The rows come from 4 hidden closed curves, with some noise, and rows from the same curve form a group. Each curve winds through 8 dimensions. The rows are also pushed far along 5 directions, which tell nothing about the answers.
In the rows, 128 means zero.
Some rows, each with its group after it:
[107 131 122 146 126 120 153 127 126 141 128 132 117 143 141 117 108 149
  98] | J753
[125 126  91 123 146 122 149 146 148 136 145 166 103 129 123 114 134 153
 135] | J197
[130 134 158 117 115 109  98 140 103  99  97 139 112 123 126  96 148 121
 157] | J753
[ 98 154 153 137 118  74  99 107  80 123  91 100 138 124 158 149 146 133
 132] | J197
[131 122 154 139 136 117 145 146 140 112 135 157 142 127 137 103 107 141
 107] | J844
[119 128  97 147 136 114 155 133 130  98 127 165 130 136 125  99 119 145
 138] | J485
[108 106 113 122 123 124 163 150  98 136 127 125 128 168 128  70  87 173
 136] | J197
[138 119 160 101 140 179 162 147 167 145 167 139 150 116 125 123 104 152
 109] | J197
[135 135 138 104 135 105 161 123 126 133 146 142 133 134 141  59 140 117
 117] | J844
[113 134 108 105 111 120 127 140  97 115 112 131 107 135 123 100 152 127
 174] | J485
[143 151 165 134 137 121 129 146 145 120 110 181 108 125 136  84 144 126
 110] | J197
[130 142 178 144 120 121  92 130 118  86  95 153 124 106 125 123 154 122
 117] | J197
[124  97 123 115 151 150 163 141 137 142 153 155 107 147 114  54  97 144
 130] | J844
[140 124 128 101 153 135 163 157 128 138 144 155 141 127 118  58 125 131
 140] | J753
[136 140 134 139 148  75 114 131 113  96 123 187 123 114 135  92 157 107
 126] | J844
[120 125 121 141 136 147 156 133 162 131 131 144 129 117 117 104 105 142
  96] | J844
[146 112 128 164 147 100  91 151 124  94 118 162 128 117 119 157 118 127
 148] | J844
[108 162 145  98 111 122 162 104 106 130 139 124 140 123 148  96 161 128
 121] | J197
[ 69 136 138 116 107 140 123 121 108 143 114  95 107 110 140 154 136 125
 132] | J197
[180  77  93 168 154 130 133 161 161 130 162 165 120 174 104 135  62 183
 122] | J753
[134 121  83  94 142 151 177 136 164 131 196 158 134 108 106 108 151 145
 140] | J485
[ 73 148 129  88 119 134 173 102  95 141 131 124 130 141 161  86 137 118
 128] | J844
[ 97 104  69 105 122 136 115 112 100 125 170 108 115  99 102 182 161 109
 182] | J753
[ 84 128 111 127 126 118 135 123 116 170 128  81 129 133 153 179  98 148
 135] | J753
[145 126 104 147 123 131 118 164 116 111 108 151 123 137 108 131 129 138
 162] | J753
[123 130 131 141 118  85 115 149 112  80 109 152 129 129 140 127 140 142
 145] | J844
[ 90 118 140 145 129 135 137 118  89 159 111 105 116 151 138 111  94 136
 119] | J485
[137 107 137 140 138 151 140 155 139 149 111 127 126 172 129 114  64 170
 129] | J844
[147 141 167 132 153 129 104 104 127 122 122 138 158  93 127 126 147  83
 115] | J753
[137 124 139 111 151 114 112 111 114 130 138 118 133 116 125 125 154 122
 150] | J485
[159 105 117 149 153 169 135 158 166 148 151 158 124 116  90 130  99 141
 108] | J485
[167 129 131 130 111 153 112 166 176  98 139 143 137  97 107 172 141 118
 146] | J197
[ 88 124 135 100 128 140 167 135 133 179 143  83 131 142 149 127  96 186
 110] | J197
[136 120  99 129 122 108 151 153 112 115 154 174 115 155 129 112 129 156
 150] | J197
[146 157 183 134 138  84 117 139 120 135  88 139 131 145 158  90 132 150
 112] | J197
[181 105 150 137 169 186 126 156 172 157 194 152 157  97  96 180 101 124
 122] | J485
[150 110 150 156 137  92  65 156 103  68 101 183 110 119 114 134 137 110
 157] | J753
[181 110  67 154 124 104  79 183 168  62 132 153 136 114 100 231 141 151
 179] | J844
[109 127 128 107 129 195 172 117 163 174 152  91 151 112 121 135  98 141
 106] | J753
[ 65 122  60  94 105 170 169 113 120 150 150  83 119 118 120 157 132 130
 167] | J485
[ 97 125 142 134 132 124 140 110 129 154 138 113 111 107 125 100 127 142
  91] | J844
[109 110 162 145 144 173 144 116 125 183 139 103 130 135 130 132  75 126
  92] | J485
[124 112 177 122 146 146 149 127 125 144 132 153 113 143 129  40 101 128
 108] | J844
[139 121  92 132 124 138 132 140 146 116 118 114 136 136 112 135 117 153
 154] | J844
[111 117 138 120 121 187 150 132 145 139 156 127 125 105 110 130 119 116
 119] | J197
[113 114 100 115 128 133 170 118 130 125 175 163 111 129 115  74 141 125
 104] | J753
[139 135 150 122 153 144 122 105 148 126 136 124 150  96 116 130 146 126
 118] | J485
[177 100 153 165 162 114  68 150 130  96 117 156 126 125 106 148 120 120
 150] | J485
[134 126 108 139 115 155 158 172 148 164 132 123 115 169 135 158  84 181
 130] | J197
[105 124 142 137 134 109 128 126 108 108 136 149 127 126 143 133 128 126
 141] | J485
[104 139 101 139 106 128 139 153  93 137  92 110 123 158 133 133 112 157
 156] | J753
[149 125 185 146 148 153 139 128 134 157 132 140 130 144 123  86 104 151
  88] | J197
[133 119  98 141 157 113 146 127 143 134 153 168 117 118 114  90 129 118
 111] | J485
[137 133 113 125 138 132 157 126 119 125 143 161 136 127 119  79 139 106
 119] | J753
[174 127 137 136 141 139 116 147 157 106 114 149 137 135 113 115 124 133
 139] | J844
[114 125 103 117 107 109 167 162 103 123 113 153 103 194 153  77 102 160
 144] | J844
[ 82 143 144 123 113 123 127  98 116 144 100  83 114 139 161 149 127 147
 114] | J485
[178 144 168 152 137 101 117 137 128  94 109 180 147 141 136  89 137 118
  97] | J753
[126 149 135 113 125 116 139 138 125 117 130 155 128 121 135 110 154 139
 137] | J485
[135 126 145 122 135 176 137 100 138 180 150  77 145 127 118 150 108 142
 119] | J753

New rows, each followed by its group:
[177 136 129 118 124 106 122 151 149  74 132 167 145 113 107  89 164 132
 146] | J197
[125 117 102 149 144 160 160 127 160 119 158 143 151 116 112 154 103 142
 124] | J485
[161 101 170 167 138 162  79 148 166 147 136 128 109 114 105 196  95 145
 100] | J844
[134 119 137 159 121 102  84 137  92  83  99 135 113 134 113 140 143 142
 177] | J844
[101 112  85 105 147 129 139 117 135 127 172 148 119  94 117 139 146 108
 141] | J844
[104 136 197 138  92 200 155 125 130 179 138  56 173 144 151 211  59 177
  78] | J197
[123 151 158 130 134 110 118  97 105 135 121 104 160 127 154 162 139 125
 103] | J753
[187 115 131 145 163 127 135 144 163 115 156 169 162 139 118 130 110 144
 103] | J753
[127 109 127 138 145 166 174 121 140 142 149 139 133 139 108  67 101 139
 110] | J485
[122 120 122 124 118  80 129 163 108 142 106 133  92 179 149  87 107 174
 128] | J844
[126 148 117 152 100  99 118 150 123 101  66 143  99 169 148 120 121 146
 140] | J485
[ 95 140 137 128 126 129 136  91 124 158 119  91 118 126 143 128 135 140
  95] | J485
[152 108 120 138 148 129 100 125 155  62 137 160 136  97 102 146 149 102
 166] | J485
[140 129 153 147 102 111 101 182 118  88  97 154 131 152 143 174 104 166
 152] | J197
[ 92 132 128 120 150 120 175 145  99 138 112 158 138 152 147  56 101 158
 101] | J753
[130 116 146 108 136 146 133 129 126 127 156 119 148 102 117 120 129 110
 137] | J197
[110 142 101 129  96  97 120 133  86 128  95 116  91 162 144 125 145 131
 167] | J485
[123 124  65 126 132 129 148 123 151 158 146 107 122 123 115 138 124 142
 127] | J844
[124 117 147 147 140 101  94 115  99 131 115 119 118 142 133 146 117 151
 132] | J753
[156 122  78 153 121 104 155 170 137  90 115 174 126 169 122  87 105 146
 152] | J844
[ 79 129 116 111 135  97 160 112 106 146 145 124 120 128 152 103 127 131
 114] | J753
[ 91 120 127 116 121 122 143 141 115 140 136 137  96 131 137 109 125 139
 131] | J197
[180 137 166 140 162 136 115 113 155 129 141 157 139  95 104  92 158 100
  96] | J485
[120 138 132 156 108  82 107 176  87  94  69 155 128 169 159 144 102 157
 142] | J753
[126 110 177 142 133 150 116 138 114 153 138 126 129 139 132 145  84 131
 115] | J753
[ 98 119 164 127 104 160 129 131 114 142 140 105 123 120 131 161 114 134
 116] | J197
[ 86 142 143 120 125 136 174 143 116 144 113 138 139 142 152  86 100 148
  93] | J753
[132 112  68 138 116 130 139 182 151 127 109 111 128 161 119 164  82 201
 158] | J197
[122 146 171 141 128 151 130  87 129 161 127  95 133 107 128 121 134 109
  94] | J844
[ 78 136  73 103  98 100 131 119 115 122 139 111  98 110 139 165 168 123
 142] | J844
[161 133 152 133 143 182 156 139 180 169 144 135 148 143 132 148  85 148
  78] | J844
[ 94 129 104 116 129 158 136 116 123 138 136 113 117  89 104 128 153 112
 148] | J753
[148 129 207 128 158 156  85 106 157 125 142 120 168  74 127 187 133  98
  98] | J753
[ 90 129  97 130 124 124 110 102  98 134 115 114  97 119 120 146 152 121
 152] | J844
[113 147 180  86 138 106 116 102 125 120 137 121 131  75 137  94 190 100
 121] | J197
[144 144 169 118 123 120  76 107 109 100  98 137 111 107 122 114 186  81
 149] | J844
[117 164 111 111 106  78 146 142  95 110  99 158 118 148 156  78 155 121
 159] | J197
[146 144 128 128 116 117 136 119 136 115 131 135 138 133 129 118 144 135
 115] | J753
[132 122 185 147 144 166 144 147 167 158 123 139 135 138 136 120  67 164
  64] | J844
[137 126 177 149 155 158 150  95 152 151 134 127 154 130 140 104  89  97
  89] | J485
[131 148 122 110 117  96 111 102 106 107 114 136 102 116 128  90 192  75
 158] | J485
[165 132 207 164 128 159  94 149 140 110  99 154 146 132 124 143  96 126
  96] | J753
[143 135 178 139 126 181 117 118 143 130 129 126 154 108 119 159 115 115
  98] | J753
[118 128  83 112 131 105 139 148 116  93 134 165 134 116 124 118 154 119
 156] | J753
[ 81 123  62 121 101  93  90 119  52 106 117 101 104 129 122 197 169 123
 206] | J753
[137 131 170 128 145 163 105 121 127 156 147 103 151 110 129 208 121 129
 135] | J197
[150 127 157 138 111 145  85 140 157  92 109 143 112 102 116 158 145  94
 127] | J844
[146 124 147 139 153 137 107 116 167 105 149 152 135  65  93 127 160 109
 108] | J844
[213 117 159 170 138 113 109 160 174  88 126 206 115 133 105  74 115 108
 110] | J753
[122 131 123  86 144 125 122  96 122 117 175 153 110  76 108 109 208  94
 136] | J844
[113 133 109 133 142  80 111 120  91  92  97 152 116 116 116  68 167 123
 151] | J485
[ 82 158 185 112 106 143 147  94  93 148 103 108 132 126 154  85 129 113
  89] | J753
[137 130 147 145 106 108 108 157  83 102  85 123 139 163 133 115 111 147
 160] | J197
[147 116 118 132 143 119 128 139 106 122 127 148 141 156 121 109 108 146
 138] | J753
[130 122 170 114 167 127 137 137 121 136 125 161 124 111 120  34 136 117
 122] | J753
[130 109 115 162 110 125 106 160 123 101 131 135 125 127 114 183 106 138
 142] | J197
[155 108  80 133 128 176 154 124 182 157 178 111 126 119  91 155 109 136
 130] | J753
[162 167 176 126 129 139  73 101 143 104 109 132 149  81 127 181 186  77
 119] | J844
